The rows of a group lie close to one hidden flat surface of 7 dimensions, which may be shifted away from zero. Surfaces can cross.
In the rows, 128 means zero.
Some rows, each with its group after it:
[ 90 113 153 142 144 130 104 154 102 106 120 143 139 120]
Q509
[156 128 151 129 127 141  90 173 147 105 157 103 145 150]
Q878
[138  99 119 105  95 138  69 172 113 117 109 137 146  67]
Q40
[159 138 117  87 133 113 100 142 118 123 102 111 122 108]
Q30
[147 122 104  95  64 111 182 133 148 140 137  87 117 149]
Q509
[104 107 159 104 140 110 130 116  45  99 127 127 147 137]
Q270
[120 140 157 115 147 138 131 159 105 116  86 118 118 123]
Q973
[105 116  99 125 110  96 176 112 107 137 128 128 109 134]
Q270
[126 182 153 104 157 156  77 132 182 108  76 124 139 117]
Q344
[ 98 132 150 146 153 120 118  76 118 107 160 148 144 162]
Q40
[105 132 134 123 137 134 124  81 115 132 109 162 142  98]
Q270
[136 149 149 121 175 143 115 143 101 130  98 133 131 108]
Q509
[122  97 188 170 110 167 135 163 100 112 132 140 122 138]
Q270
[ 91  92  92 162 109 114 187 174 121 160 171 120 132 140]
Q878
[107 118  58 133 119  69 101 122 143 119 134 138  90 120]
Q40
[186 100 160 155  82 151 146 126 132 126 163 116 110 161]
Q344
[ 86 181 147 115 222 139  94 127 112 117  70 150 144 103]
Q344
[109 147 101  91 143 102 164 173 123 140 111  94 139 134]
Q430
[ 58 133 113 154 159 105 116  95 141 116 177 150 161 157]
Q30
[112 127 124 150 155 138  98 180 122 124 114 143 127 104]
Q430
[203 142 141 131 125 169  96 137 162 141 107 123 114  97]
Q40
[177 154 210 164 148 218 130 129 169 144 123 132 141 134]
Q40
[152 139 127  94 117 111  89 121 135 101 107 123 114 123]
Q270
[135 139  89 139 153 104 163 143 135 153 172 103 126 162]
Q878
[148  73 200 116  71 133 169  97  38  99 118 125 120 148]
Q270
[112 129 156 159 155 129 148 123 114 124 145 131 122 164]
Q430
[139 118 132 136 117 138 165 125 117 150 149 118 131 138]
Q40
[145 140  99  97 138 104  87 173 122 114 112 106 122 103]
Q973
[ 86 139 138  86 126 108 133 143 127 100 130 103 160 161]
Q878
[101 132 162 180 163 167  99 123 142 127 142 166 139 126]
Q30
[ 82 136 109 124 149  99  86  82 133 105 126 161 135 121]
Q430
[133 158 110 125 120 136  98 133 211 128 129 119 131 137]
Q40
[102 116 108 132 126 116 136 174 127 134 147 115 135 135]
Q878
[139 153 117 162 205 147 141  94  90 170  94 173 105  71]
Q878
[125 114 174 151 111 152 122 163 115 108  88 141  93 120]
Q973
[114 152 134 137 142 153  62 151 189 109 113 142 140 118]
Q40
[145 160 130 150 166 140 136 122 144 142  97 135  90 122]
Q344
[107 189  99 137 186 102  98 200 200 112  99 102  91 163]
Q430
[135 115  90 129 132  90 154 162 125 139 201  86 144 172]
Q30
[106 126  51 103 117  90 151 154 151 159 175  97 167 126]
Q344
[149 105 122 116  97 108 127  36  91 123 117 155 107 106]
Q430
[ 97 109 165 126 106 126 163 114 101 112 132 124 137 160]
Q344
[133 162 148 119 159 148 117 155 157 125 109 113 134 137]
Q430
[108 145 121 148 127 126  93 161 188 107 117 127 102 135]
Q509
[160 131  51 161 104  81 192 157 142 162  87 108   4 133]
Q270
[171 105 182  79  91 135 149 146  63 105  99  93 120 134]
Q973
[144 126 167 136 136 144  93 148 112 102 108 132 115 128]
Q270
[122 163 144 111 142 125 166 128 152 126 111  97 119 179]
Q344
[108  85  82 164  86 110 143  78 127 146 174 161 120 116]
Q509
[159 113  92 137 106 130 156  94 135 166 144 142 117 108]
Q509
[165 131 111 113 145 127  75 120 129 130 144 134 152  98]
Q973
[ 98 157 126 146 221 117  88 109 137 125 201 140 190 158]
Q30
[122 110 171 159 128 153 153 107 109 136 155 142 143 145]
Q30
[ 98 116 155 133 151 142 147 144  80 133 140 137 171 121]
Q430
[ 42 150  83  56 105  94 147 128 186 127 122 103 193 137]
Q344
[107 136 136 105 102 136 144  69 147 131 110 144 141 123]
Q973
[ 75 117  79  75  89  66 172  91 105 121 127 113 137 141]
Q878
[138 121 140 136 132 139 123 124 114 135 125 135 131 120]
Q878
[120  94 132 140  86 125 145 120 116 126 139 136 125 131]
Q973
[ 80 131 109 132 187  86 119 164  63 113  83 140 100 112]
Q270
[111  93 124 129  84 106 131  93 105 114 150 137 131 129]
Q509
[ 68 123 123  96 151  77 102  94  66  85 102 148 134 118]
Q30
[117  89 115 206  95 147 144 199 138 143 115 149  71 108]
Q40
[129 105 149 118  92 120 169  81  99 127 144 123 133 155]
Q30
[156  71 135 120  57 113  74 158 107  93 162 119 132 119]
Q878
[108 141 135 136 149 117 109 132 140 101 120 131 115 146]
Q509
[164 138 148 124 107 146  53 115 160  92  82 147  97 100]
Q30
[130 158 155 124 151 144 186 100 131 148 124 112 137 161]
Q344
[123  75 171 120  97 119 147 141  34 103 126 125 130 127]
Q973
[116 136 199  95 131 138 125 179 106  89  99  95 139 163]
Q509
[123  82 149 169 116 147 138 134  78 134 142 159 124 111]
Q430
[188  99 118 143 120 141 100  74 120 150 214 143 168 122]
Q973

New rows, each followed by its group:
[ 79 139 113 146 157  98 159 115 100 133 100 145  96 128]
Q344
[163 111 175 120  89 156 120 116 121 114 111 128 118 120]
Q973
[144 113 163  98 140 149  80 142  73 116 117 139 182  79]
Q40
[148 116 118 135 120 135  88 107 135 129 140 145 133 108]
Q973
[139 110 123 160 137 128  90 126  99 121 100 163  85  88]
Q430
[169 112 126  99  73 113 121 211 127 111  96  79  84 131]
Q973
[108 135 114 150 132 118  77 118 182 106 153 142 127 144]
Q30
[134 110 149 143 145 107  90 137  89  88 164 123 133 157]
Q30
[131  80 120 141  93 123 100 137  89 121 123 153 120  81]
Q878
[103 113 149 170 160 137 107 160 103 114 143 147 130 130]
Q30
[150 120 194 132 101 168 106 150 140  99 115 121 133 136]
Q509
[ 75 110 126 139  83  89 156 124 148  96 162 110 116 193]
Q509
[118 112  85 146  88 108 163 118 141 147 134 135  95 126]
Q344
[134 136 104 135 131 133 117 157 171 140 133 124 125 119]
Q30
[127  96 103 165 131 122 139 123  93 152 146 158 117 104]
Q344
[ 72 112 107 194  95 133 159 191 198 142 169 131 113 166]
Q509
[132 113 124 131 110 134 115 158 129 133 127 128 132 107]
Q40
[158 135 127  85 117 104 104  81  99 106  80 132 102 107]
Q270
[126 135 120 123 191 118  79 143  80 121 138 137 152 103]
Q973
[114 131 108 115 162  78 148 145  86 117 140 103 114 158]
Q270
[138 136 126 140 163 129 125 130 141 139 189 114 163 158]
Q30
[118 106 162 159 165 131 102  86  50 112 116 178 114 102]
Q430
[ 94 127 105 102  86 131 124 173 187 126 140 102 164 126]
Q40
[157 127 146 160 191 127 112 165  71 121 143 125 101 136]
Q344
[ 87  91 147 150 105 157 131 140 117 131 168 151 186 118]
Q430
[156 111 137  76 109 110 143 136  70 116 131  96 147 134]
Q973
[156 121  96 109  93  80  88 136 154  92 160  97 110 161]
Q30
[ 94  73 128 177  62 119 136 123 137 113 167 149 111 148]
Q40
[142 142 185 147 136 181 121 105 140 127  99 148 126 125]
Q973
[128  92 121 167  82 156 161 135 131 160 131 151 112 100]
Q878
[151  85 124 171 148 113 139 161  59 136 180 128 112 140]
Q344
[129 127 125 126 157 102  76 161 102  96 127 129 122 122]
Q30
[143 116  85  77  58  79  70 132 161  88 119 108 116 118]
Q878
[187 148  91 134 135  97 135  68 147 143 149 122  78 148]
Q40
[118 145 123 134 117 138 128 206 185 124 109  98 114 142]
Q509
[112 112 103 147 148 115 170 117  86 164 155 137 137 117]
Q344
[116 117 140 171 161 123 129 135  96 121 130 149 100 136]
Q430
[171 150 127 125 139 141  76 108 165 119 119 133 122 116]
Q40
[123 151 116 147 181 114 147 110 126 142 137 130 112 152]
Q40
[ 99 115 166 167 133 152 139 133 107 120 119 152 120 130]
Q973
[128 149 119 115 160  98 131 104 100 119 101 123 100 134]
Q430
[108 164 132 204 158 147  91 159 228 114 132 139  85 169]
Q509
[ 55 123 118  99  67 134 188  57 164 150 114 145 164 123]
Q344
[132 153  80 156 154  94 188 104 147 162 151 115  79 174]
Q40
[124 132 139 135 116 160 107 106 165 129 117 150 141 108]
Q270
[126 131 176 194 184 170 105 222 111 115 102 137  89 126]
Q973
[104 152 149 120 114 158 145  66 162 129  97 149 137 126]
Q973
[132 114 122 122 123  95  70 161 114  81 113 122  97 126]
Q30
[161  78 127 130  76 115  80 165 112 101 169 115 132 131]
Q878
[155 106 107 100 113  86  87 111  97 105 140 129 124 113]
Q878
[ 87 101 100 143 134 102 155 129  83 137 146 146 131 121]
Q344
[162  96 134 169 105 158 128 167 142 143 165 125 122 129]
Q878
[ 58 176 122 144 193 129 159 145 180 139 141 115 151 174]
Q40
[126  98  86 176  57 112 129  97 194 130 168 145  85 149]
Q430
[ 79 152  89  81 145  69 156  93 122 116 131 111 143 159]
Q430
[123 130  92 142 114 123 145 106 171 152 161 132 137 142]
Q973
[120 106 149 136  88 134 102 174 129 100 103 131 100 122]
Q270
[107 130 167 109 114 138 228 116 104 144 116 100 134 178]
Q973
[113 124 114  43 121 126 100  90  81 131  92 141 199  49]
Q430
[ 72 108 121 108 133 134 146 105  97 147 154 146 203 101]
Q344
[115 126  76 138 124 122 118 154 151 152 124 137 119  93]
Q509
[161 183 106 158 181 156 107 147 200 156 102 133  92 113]
Q509
[123 118 173 153 106 181 115 172 157 123 118 137 143 113]
Q878
[112 185 129 144 210 110 131  64 150 126 154 136 130 182]
Q40
[119 151  91  71 136  70 113 133 139 101 139  91 138 160]
Q878
[163 129 138 131 133 156 111 130 137 143 156 127 161 116]
Q344
[157 102 141 142  52 121 146 142 158 108 153  96  92 179]
Q344
[160 123 128  82  84 158 134 118 132 149 110 116 161  90]
Q430
[115 172 194 127 197 163  62 127 126  86  58 157 123 111]
Q344
[107 134 180 163 100 193 134 162 214 132 143 126 156 156]
Q40
[139 137 118 118 131 127 191  80 133 167 182 108 165 165]
Q973
[102 144 131 160 115 147 161 136 186 135 108 133  99 143]
Q973
[198 160 109  86 153 130 109 124 131 151 111 106 129 101]
Q40
[167 100 138 116  40 127 108  92 158 102 133 127 117 129]
Q509
[ 71 138 106 160  99 160 168  82 207 167 122 160 142 119]
Q30
[146 107  63 149  95 106 135 137 147 155 140 131  95 104]
Q878
[111 156  99 155 148 147 101 141 198 144 121 148 127 111]
Q270
[ 84 151  89 130 142  98 114 119 178 117 144 129 134 156]
Q40
[121 146 145 112 153 133  77 118 132 109 118 139 153 116]
Q270
[ 59 157 106 108 173 109 126 160 153 125 135 117 176 138]
Q40
[145 151 138 138 144 139  69  91 172 107 136 144 124 131]
Q40
[ 31 116 112 161 113 105 123 143 174 101 155 144 143 161]
Q40
[135 128 159 147 112 167 128 104 153 131 139 144 148 126]
Q270
[105 125 194 166 162 168 166 105  91 137 135 153 145 147]
Q973
[100 122 126 106  94 128  96 112 145 107 113 141 152 107]
Q270
[200 143 153 140 126 154 132  90 138 139 107 130  92 127]
Q270
[112 138  54  95 113  77 164 193 144 147 104  85  95 129]
Q430
[116  91 209 154 126 180 141 168  94 120 153 127 168 144]
Q878
[ 98 157 108 172 215 121 119 197 154 138 156 122 128 155]
Q270
[135 138 182 137 182 145 114 140  91 113 120 131 133 137]
Q344
[119 110 134 139 108 125  74 152 134  92 111 139 105 117]
Q344
[114 149 126  94 176 107 181 155  92 145 133  90 150 153]
Q973
[ 70 134  87 156 188 121 111 188 119 144 111 150 131  88]
Q509
[ 99 167 114  98 138  96 169 132 171 128 143  85 142 187]
Q430
[126 181 122 148 192 135  53 139 184 115  96 149 109 114]
Q40
[128 134 134 154 165 149 110 110 111 138 108 165 121  89]
Q344
[ 91  94 126 181 110 109  88 108 118  97 149 168  98 128]
Q40
[ 87 110 105 212 145 146 146 133 146 155 169 171 122 128]
Q509
[102 128  44 125 113  48 166 131 133 128 123 112  64 155]
Q430
[ 89 134 117 112  92 128 177 151 175 138 131 104 141 159]
Q878
[106 118  87  45  96  85 103 136 129 112 148  98 195 110]
Q40
[113 148 142 184 188 139  97 141 131 122 112 162 100 123]
Q40
[132 115  85 152 117  93  87 199 168 110 163 104 101 151]
Q30
[125  97 168 162 143 137 157 191  70 123 132 115 110 149]
Q973
[110 112 117 116 108 100 130  40 108 118 142 152 134 131]
Q430
[ 42 110 139 168 157 129 173 110  90 140 150 161 160 138]
Q30
[109  97  76 123  94  95 147 116 110 145 147 136 128 102]
Q509
[110 129  71 113 101  74 121 106 159 118 134 123 102 138]
Q509
[ 95 105 141 182 126 118  82 141 138  89 154 157 114 151]
Q30
[163 114 131 150  62 144 125 101 188 132 154 129 111 147]
Q40
[ 49 161 115 125 140 123 150 104 163 133  84 146 128 128]
Q973
